There are 5 ways to turn a row about zero (a turn may also mirror it). The second row of each pair is the first, turned, with some noise. The first 45 pairs use one turn. New pairs use 3 turns, one after the other, and a turn may come again.
Known pairs, each followed by its turns in order:
[ 1.21 -4.59 -3.50 -2.15 -3.30 -1.37 -0.32  2.56]
[ 2.70  2.99 -2.66 -2.39  0.52 -0.74  5.23  1.25]  Kuv

[ 3.79  0.72 -2.80  3.08  2.50  3.37 -0.81 -0.96]
[ 4.25 -3.03 -1.64  1.05  0.04  3.90 -1.34  0.73]  tuta

[-3.16 -4.27 -2.70 -0.45 -0.56 -2.89 -2.52 -3.18]
[-0.59 -1.80  0.31 -2.46 -1.49 -3.39  5.49 -2.81]  Kuv

[-4.08 -0.42  1.44  1.09  1.76 -2.54  1.48 -2.47]
[ 1.94  1.66 -0.54 -0.81 -3.16 -0.29  4.40  0.79]  mig

[-4.61 -1.75  3.72 -3.22  4.36 -0.58 -4.65  4.10]
[-0.40 -4.87  2.11  5.88 -3.04  3.22  4.69  0.56]  mig

[ 3.13 -1.48 -4.08  0.39  3.96 -3.51  3.78 -0.75]
[ 3.69 -1.25 -3.67  2.52  5.11  1.74  1.73 -2.44]  vil

[1.26 0.97 2.97 3.78 4.49 2.44 1.12 2.13]
[-0.28 -0.89 -3.42  4.53 -3.94  3.20 -0.32 -0.03]  tuta

[ 0.36  0.29 -1.55 -3.04  3.67  0.38  3.64  2.79]
[ 0.49 -0.52 -0.07 -2.59  4.59 -0.14  3.63 -2.72]  vil

[ 2.84  2.85 -1.31  0.15 -3.96  2.25  2.75 -1.96]
[-0.37 -6.77  0.35  0.19 -0.39  0.07 -0.18  2.13]  vil

[-0.72  4.28  3.83 -4.08  3.14  3.68  3.86 -1.19]
[-0.11 -0.21 -3.59  0.46 -0.47  2.91  0.24  8.26]  mig

[ 2.53  1.84  0.99 -3.19 -3.77  3.05 -4.25  1.36]
[-0.99 -5.31 -0.18 -0.09  0.49  2.46 -5.47 -0.27]  mig

[-3.80  0.17 -1.37  1.53  1.07  1.37 -3.15 -1.89]
[ 0.90  3.09 -1.64 -3.77 -0.75  1.57 -1.46  1.48]  kif

[-2.67 -4.01 -2.92  4.40  2.02 -1.37  4.22 -1.20]
[ 0.46  6.74 -0.29 -0.54  1.00 -0.83  4.72 -2.54]  mig

[ 0.27  4.18  3.25 -3.60  2.22 -4.37 -3.15  0.78]
[-0.75  2.82  2.39 -2.50 -6.18 -0.96  2.54  3.40]  tuta

[ 3.97  2.92  0.88  0.27 -4.21  0.79 -0.68  1.25]
[-1.43 -2.35 -1.61 -1.48  1.47  0.86  3.04  4.39]  tuta

[-0.75 -4.52  0.99  4.41 -3.40  3.38  4.63 -1.94]
[ 3.35  3.99  4.20  0.62  1.59  1.61  1.13 -6.07]  kif

[-1.06 -1.38 -0.97 -1.55  2.45 -0.54 -3.27  1.22]
[ 0.36  0.03 -0.51 -1.24 -2.85 -0.70  0.28  3.82]  kif

[ 2.68 -3.46 -4.15  4.09 -3.45 -0.57  2.83  0.21]
[ 4.88  0.76 -0.18 -1.21  0.45 -5.49  1.45  4.20]  Kuv

[ 4.04 -3.81 -3.22  2.57  0.61 -3.68 -3.64  1.85]
[-2.20 -0.56  4.93  0.52  2.50 -4.17  0.46 -4.98]  mig

[ 2.51  3.76 -3.30  3.55  2.54  0.40  0.22 -2.11]
[ 2.64 -0.03 -0.47 -3.02  5.43 -3.02  0.93  1.24]  mig

[ 0.93  4.61 -4.70  4.36  2.52 -0.20 -0.04 -2.68]
[ 5.64  1.09 -3.75 -2.75 -0.55  4.63 -0.14 -0.83]  tuta

[ 1.36 -2.00 -0.46 -4.16 -2.08 -4.13 -0.69  1.77]
[ 2.39 -5.13  0.87  1.47 -2.16 -3.11 -0.69  1.03]  kif

[-2.87 -2.97  2.41 -3.70  0.20 -1.62 -1.17  4.46]
[ 2.58 -3.53  2.79 -1.82 -0.27 -1.83  3.07  4.27]  kif

[ 1.85  2.47  2.83 -3.52 -0.33  1.30 -0.57  1.41]
[-0.17 -1.09  5.30 -1.70  0.81 -0.88  0.92  0.42]  vil

[-0.90  4.67 -0.99 -0.67  3.35  1.13  1.62 -4.41]
[ 3.79  0.26 -0.65 -3.05  1.64  0.44  2.02  5.43]  mig

[-0.61  1.32 -3.40  0.63 -1.52  0.50 -1.30 -0.44]
[-1.26  2.64  0.93  0.05  0.78 -3.09  0.45  0.14]  Kuv

[ 3.10 -0.98  1.10  1.77  3.84 -4.01  2.31  1.31]
[ 1.70 -1.51 -2.14  1.45 -4.51 -1.85  3.22 -2.84]  tuta

[ 3.24  4.57  1.04  4.44 -0.12 -2.60  2.99  3.16]
[ 4.71 -3.47 -0.40 -2.06  1.74 -3.10 -4.37 -1.94]  vil

[-2.45  0.51 -4.60 -1.10 -1.20  0.80 -4.66  1.91]
[ 3.29  2.97  1.36 -0.52  2.76 -1.50 -3.07  3.96]  tuta

[ 2.12 -0.22 -0.35 -3.08 -0.31 -0.84  4.66 -3.88]
[ 3.76  1.17 -0.58 -3.16 -3.30 -0.16 -3.17 -2.66]  Kuv

[-2.67  3.73  3.81  1.18 -2.70  1.77 -0.12 -3.41]
[-4.58  2.85  0.50 -1.78  1.23  5.29  0.80  0.22]  tuta

[ 1.37  1.13 -3.66  3.66 -3.40  2.91 -2.21 -2.92]
[-0.78 -3.98 -1.70  0.74 -4.32  3.68 -2.46  1.27]  vil

[-1.21 -2.88  1.90 -0.42  3.17 -2.49  0.78 -3.19]
[ 3.63  2.91 -0.71  2.58  0.73 -1.22 -0.28  2.94]  kif

[ 0.79 -2.06  4.06  4.38 -3.55 -0.67 -1.47 -0.24]
[-0.59  1.10  0.01  1.65 -0.99 -2.03 -6.06  2.73]  vil

[ 1.10  1.82 -3.94  3.87 -1.90 -2.23 -4.33  1.06]
[-0.68 -1.03 -5.52 -3.50 -3.81  0.10 -0.21 -3.12]  kif

[ 3.59 -4.66 -1.72 -2.78  4.14 -3.36  1.32  0.29]
[ 5.24  0.52 -1.06  1.74 -4.56  1.90  3.86 -1.91]  Kuv

[-3.23  0.74  0.49 -2.51 -1.55 -3.35  4.68  0.77]
[ 2.43  4.19 -0.49  2.66 -4.59 -0.74 -1.26  2.05]  mig

[ 2.24 -3.82 -3.17  0.84 -0.74 -2.79  1.08  3.17]
[ 3.67  1.40 -0.83 -0.11 -1.68 -0.85  4.44  3.30]  Kuv

[ 1.42  2.60  1.50 -3.72 -1.49  1.77 -2.91  1.26]
[-4.00 -2.58  1.45 -2.07  0.52 -2.94 -1.47  1.37]  kif

[-1.91 -1.39  1.72 -3.16  4.05 -2.21 -0.83  1.40]
[ 0.79  5.08  1.40 -0.07  1.97 -1.02  3.00 -1.71]  vil

[ 0.98  0.45 -4.61 -3.53 -3.47  2.04  4.44 -2.25]
[-1.75 -5.95 -2.15 -0.04  1.44  1.49  4.70  3.16]  vil

[-2.27 -2.23  2.83 -2.88 -0.01  3.07 -0.33 -2.52]
[ 0.13 -2.02 -0.74 -2.50  2.69  1.64 -0.49 -4.32]  Kuv

[ 4.69  2.88 -3.55 -2.42  1.44  3.53 -1.23 -2.10]
[-6.38  0.79  0.29  1.90 -2.53  0.35 -3.76 -0.09]  kif

[-0.49  0.67 -4.45  4.52  0.33  4.69 -0.79  0.16]
[ 0.74  1.43  3.97  2.47  4.31 -4.47 -0.15  0.88]  Kuv

[-2.48  4.07  1.53  3.52  2.27 -2.97  1.33  4.26]
[-0.60  4.94 -5.58  1.23 -3.86 -0.22  1.30  0.86]  tuta

New pairs, each followed by its turns in order:
[ 0.71  3.81  2.61  4.21  1.20 -2.77  4.32  4.49]
[ 2.09 -3.18 -7.21  1.94 -1.05  1.98 -3.72 -0.20]  kif Kuv Kuv

[ 1.27  1.23 -2.63  0.55 -3.17  3.09 -0.68  0.48]
[-1.86  1.18 -1.18  0.23  0.46 -2.26 -1.95 -3.64]  tuta mig vil

[ 4.18 -1.97 -1.81 -1.43  0.69  0.66  3.82 -3.13]
[ 1.92 -4.83  1.67 -2.90  0.37 -0.26  0.90 -3.66]  tuta Kuv tuta

[-1.59  1.50 -0.37  0.67 -3.56 -4.18 -1.09 -1.03]
[-1.12  0.15 -3.87 -0.23  4.15  1.62  0.82  0.14]  kif vil mig

[ 3.81  3.27 -1.78 -0.46  1.95 -2.76  4.07  1.48]
[ 0.66 -2.87 -4.30  2.93 -0.54 -2.61 -3.75  0.33]  tuta vil tuta

[-3.89 -3.00 -0.91 -2.00 -4.61  1.89  4.35 -2.55]
[ 3.99  3.00  4.86  1.49  2.59 -0.03 -3.18  3.86]  vil vil mig

[ 3.48  1.43 -4.29 -2.71  3.18  0.70  2.43  2.92]
[ 1.52 -3.42 -6.31  1.12 -0.12 -2.10  1.43 -1.43]  vil kif mig

[ 2.57 -1.43  0.40  4.61 -0.40  3.82 -0.75 -3.00]
[-2.54 -2.09 -5.32  2.79  1.30  0.35 -1.95  1.40]  mig mig mig

[-3.59 -0.03 -1.06  3.86 -2.88 -0.90 -3.17 -2.60]
[ 1.47 -2.89  1.34  0.71 -2.20  1.15  0.72 -5.79]  kif kif mig

[ 4.51  0.11 -4.20 -1.32 -0.59 -3.27  1.31 -4.16]
[ 3.14 -0.47  1.11  0.76  4.91  2.03 -4.94 -1.95]  vil Kuv vil

[-4.15 -0.93 -4.60 -3.88  0.51 -0.82  3.89  0.96]
[-6.11  2.95  0.42 -3.48 -2.00  0.13  2.21 -2.48]  kif kif tuta

[-3.47 -2.34 -2.10 -4.19 -4.40 -1.13  1.42  2.83]
[-2.21  4.10 -3.13  1.90  1.88 -3.81 -3.93  0.01]  kif tuta vil

[-1.93  0.60 -4.59 -0.65 -2.09  3.42  1.74  1.09]
[-1.03  0.03 -0.43 -0.31  0.04  0.02 -1.50  6.69]  vil Kuv mig

[ 4.29 -0.18  3.22 -1.91  2.28  4.07 -4.03  4.21]
[-2.90 -3.16 -2.71 -0.54 -0.95 -6.07  5.06 -0.51]  Kuv Kuv mig

[-2.52  3.88  0.81  3.81  1.43  0.22 -3.19  1.65]
[-5.64  1.13 -0.37 -1.25  1.25 -1.04  3.96 -0.29]  kif mig kif

[-0.52  3.05  0.54  3.78  4.32 -3.19  2.18 -2.58]
[-1.45  2.65  3.03 -4.89  1.56  4.27 -1.48  0.27]  kif vil mig

[-3.30  4.53 -1.92  1.86  1.84  1.59 -0.96 -4.03]
[ 0.32 -3.42 -5.11 -1.42  2.73 -1.58  0.05 -3.61]  Kuv vil kif

[-3.13  0.16 -0.14 -1.62 -1.25 -2.69  0.35  3.52]
[-2.08  1.11  0.93 -1.40 -1.84 -3.57 -1.88 -2.35]  Kuv vil tuta

[ 2.78 -2.84 -0.91  1.97 -1.46 -2.23 -2.67  2.87]
[-2.62 -0.45  2.50  0.20 -5.27 -0.32  0.03  1.90]  tuta mig Kuv

[-4.30  3.79  0.44  3.55  2.07 -2.36  2.69 -4.16]
[ 2.44  0.08 -5.80  1.87 -3.32 -1.96  4.24  2.34]  Kuv tuta mig

[-3.38 -2.96 -4.29 -3.49  3.18 -0.94  0.31  1.14]
[ 0.22 -3.77 -0.28 -5.56 -2.75  1.66 -1.29 -2.44]  kif kif Kuv

[ 2.56  0.48 -1.38 -3.58  2.10  3.05  4.20 -2.92]
[-0.93 -6.47 -1.51  2.37 -0.63  3.35 -1.03 -0.44]  tuta tuta Kuv

[-4.16 -0.86  4.13 -3.93 -2.53 -4.31  3.66 -2.43]
[-2.96 -0.07  0.46  4.41  0.61  3.31 -6.82  3.63]  Kuv Kuv kif

[-3.73 -0.64  2.33 -2.87  1.86  2.85  3.38 -2.34]
[-0.45  4.93  0.96  2.21  1.66  0.00  3.41 -3.44]  kif mig mig

[-3.70  3.52 -4.31 -2.28 -0.86 -1.31 -0.16 -2.38]
[-3.82  0.62  0.15 -3.90  2.34  0.35  2.57 -3.90]  Kuv Kuv Kuv

[ 3.95 -0.41  1.19  1.62 -3.54  3.89 -3.50  2.47]
[-3.70  0.57 -4.22  2.23 -0.06  2.47  4.53 -0.37]  Kuv Kuv tuta

[ 3.12 -4.55 -2.08 -1.81  2.43  0.88 -1.19 -0.50]
[ 1.29  4.03  4.13 -1.98  0.06 -1.40 -0.08  2.34]  mig Kuv kif

[ 1.84 -3.81  3.82  1.21  3.37 -2.65  3.91  1.12]
[-1.78 -0.77  2.63  3.25  4.78  3.52  3.13 -1.47]  Kuv vil Kuv

[-3.16 -4.65  1.39  1.96 -2.57  3.53  0.86 -0.23]
[-3.92 -0.50 -1.70  0.12 -4.04 -3.05  3.89 -0.53]  kif vil mig

[-2.29 -3.45 -3.52 -3.81  2.67  2.08 -3.36  0.78]
[ 2.09 -3.34 -0.57  5.19  2.34  0.39  3.01 -3.39]  mig Kuv Kuv

[-3.79  0.67 -4.49 -3.59 -4.52 -3.53 -0.36 -0.31]
[-1.23 -0.80 -0.17  7.33 -2.99 -0.75  3.78 -1.87]  kif tuta tuta

[-0.62 -4.64 -2.12 -0.64  3.37  2.82  0.03 -3.03]
[ 1.21 -2.89 -1.86 -1.06  3.47  3.80 -0.44  3.65]  vil kif mig

[-0.55 -4.34 -2.19 -0.86  0.19 -4.71 -2.20 -3.39]
[ 1.75  0.39  4.85 -0.04  4.18 -2.64  3.04  1.92]  vil mig mig

[ 4.09 -1.17 -3.89 -4.64 -4.62  4.03  3.26  1.02]
[-2.62  0.20 -3.92  2.93 -0.51  1.28  0.55  8.27]  mig tuta tuta

[ 2.87  0.39  4.37  3.29  2.87 -4.12 -4.10 -4.07]
[-0.48 -4.77  0.72 -0.55 -1.62  1.38  8.45 -0.72]  tuta vil Kuv

[-2.60  4.29 -1.25  1.99  2.21 -2.66 -4.29 -4.65]
[-0.64  3.10 -0.07 -4.59 -1.94 -0.93 -6.76  0.69]  Kuv mig mig

[ 0.12  2.03 -2.74  3.92 -4.67  0.82 -0.26 -2.92]
[ 4.00 -2.73  0.41  0.02  3.11  0.97 -4.02  2.12]  mig vil Kuv

[-3.95 -4.45 -1.95 -2.66 -4.33  2.54  4.31  4.01]
[ 2.91  7.97  2.03  2.03 -4.26  0.75  1.76 -0.52]  mig Kuv tuta

[-2.74 -1.79  3.54  2.83  4.32  2.16 -1.87  3.36]
[-2.39 -3.54  2.76  1.72 -3.72 -2.12  4.36  1.45]  mig Kuv tuta

[-3.46  2.48 -4.33 -4.24 -3.44 -3.22  4.44  2.70]
[-2.45  3.77  2.47  3.32  4.40 -0.03  3.45  5.44]  vil vil mig

[-1.66  0.48 -4.60 -1.63 -1.62 -0.57 -0.92  3.05]
[ 3.09 -2.32  1.11 -1.10 -3.37  1.50  1.33 -2.27]  tuta kif kif

[ 3.71  4.11  4.29  0.88 -2.25 -2.17  0.65 -1.59]
[ 7.19 -0.10 -0.42 -0.82  2.05 -0.05 -1.82 -0.57]  vil mig kif

[ 0.44 -4.31 -1.79 -2.71 -0.65 -0.67  0.56  0.02]
[ 0.76  1.55  1.24  3.34 -1.21 -0.90  1.40  3.57]  kif vil tuta

[ 0.67  0.13 -3.44 -2.04 -1.10 -2.46 -0.18  2.99]
[-1.05 -2.50  1.25 -0.96  0.69  2.01 -0.81 -4.13]  tuta Kuv kif

[ 1.55  1.73  3.50  4.54 -2.34  2.82 -0.80 -3.59]
[-4.19  1.73  0.83  0.08 -1.02  6.41  0.42  1.24]  tuta mig kif

[-3.38 -3.75  1.32  1.93  2.93 -2.07 -3.58 -4.34]
[-0.78 -3.00 -2.51  5.32 -2.36  0.72  4.63  0.61]  kif mig Kuv

[-1.10 -1.86 -3.76 -2.07 -1.33  4.03 -1.01 -0.95]
[-3.82  1.22  0.23  1.83 -2.57 -3.60  0.69  1.13]  mig vil vil

[ 1.18  0.85  0.48  1.79  1.89 -1.81 -3.75  2.50]
[ 3.52 -0.69  1.71 -2.12  2.01 -0.18  1.70 -2.11]  vil Kuv mig

[ 1.98  2.00 -4.18  3.45 -2.06 -1.05  4.46  0.57]
[-2.39 -0.92 -2.91  3.46  3.81 -1.78 -2.75 -3.70]  tuta Kuv kif

[ 3.66 -4.45 -1.54 -0.34  1.99  4.68 -0.56 -3.79]
[ 0.16  5.33  2.22 -3.51  4.89  1.12 -1.53 -0.96]  vil vil tuta

[ 1.46 -3.58 -0.11 -3.24  3.49 -0.68 -2.38  3.81]
[ 1.21  1.14 -4.95 -3.89  2.82  2.06  0.05  2.47]  tuta Kuv vil

[ 2.56 -3.92  4.66  1.18  2.36 -1.96  4.10  2.51]
[ 7.47  0.15  2.99  0.97 -1.47 -0.49  2.33 -2.53]  kif vil tuta

[-4.10  2.35 -3.44  1.74  0.15 -4.07  1.25 -2.51]
[-3.17 -2.09 -2.49 -3.26 -3.67 -0.26 -1.86 -3.40]  mig Kuv kif

[-3.38 -1.25 -1.24  0.75 -4.12 -3.50 -3.63 -2.43]
[ 2.17 -0.74 -5.53 -2.60 -1.78 -3.39 -0.17 -1.86]  Kuv vil tuta

[ 0.25  3.25  3.56 -2.92  2.98  2.73  1.57  2.59]
[-0.49 -4.38  3.66  3.99 -1.29 -0.40  0.31 -2.21]  Kuv Kuv Kuv

[-0.90  1.21 -0.51 -2.60  3.34 -3.91 -3.61  1.81]
[ 2.98  0.67  3.44  0.97  0.12 -2.02  0.31 -5.32]  tuta kif tuta

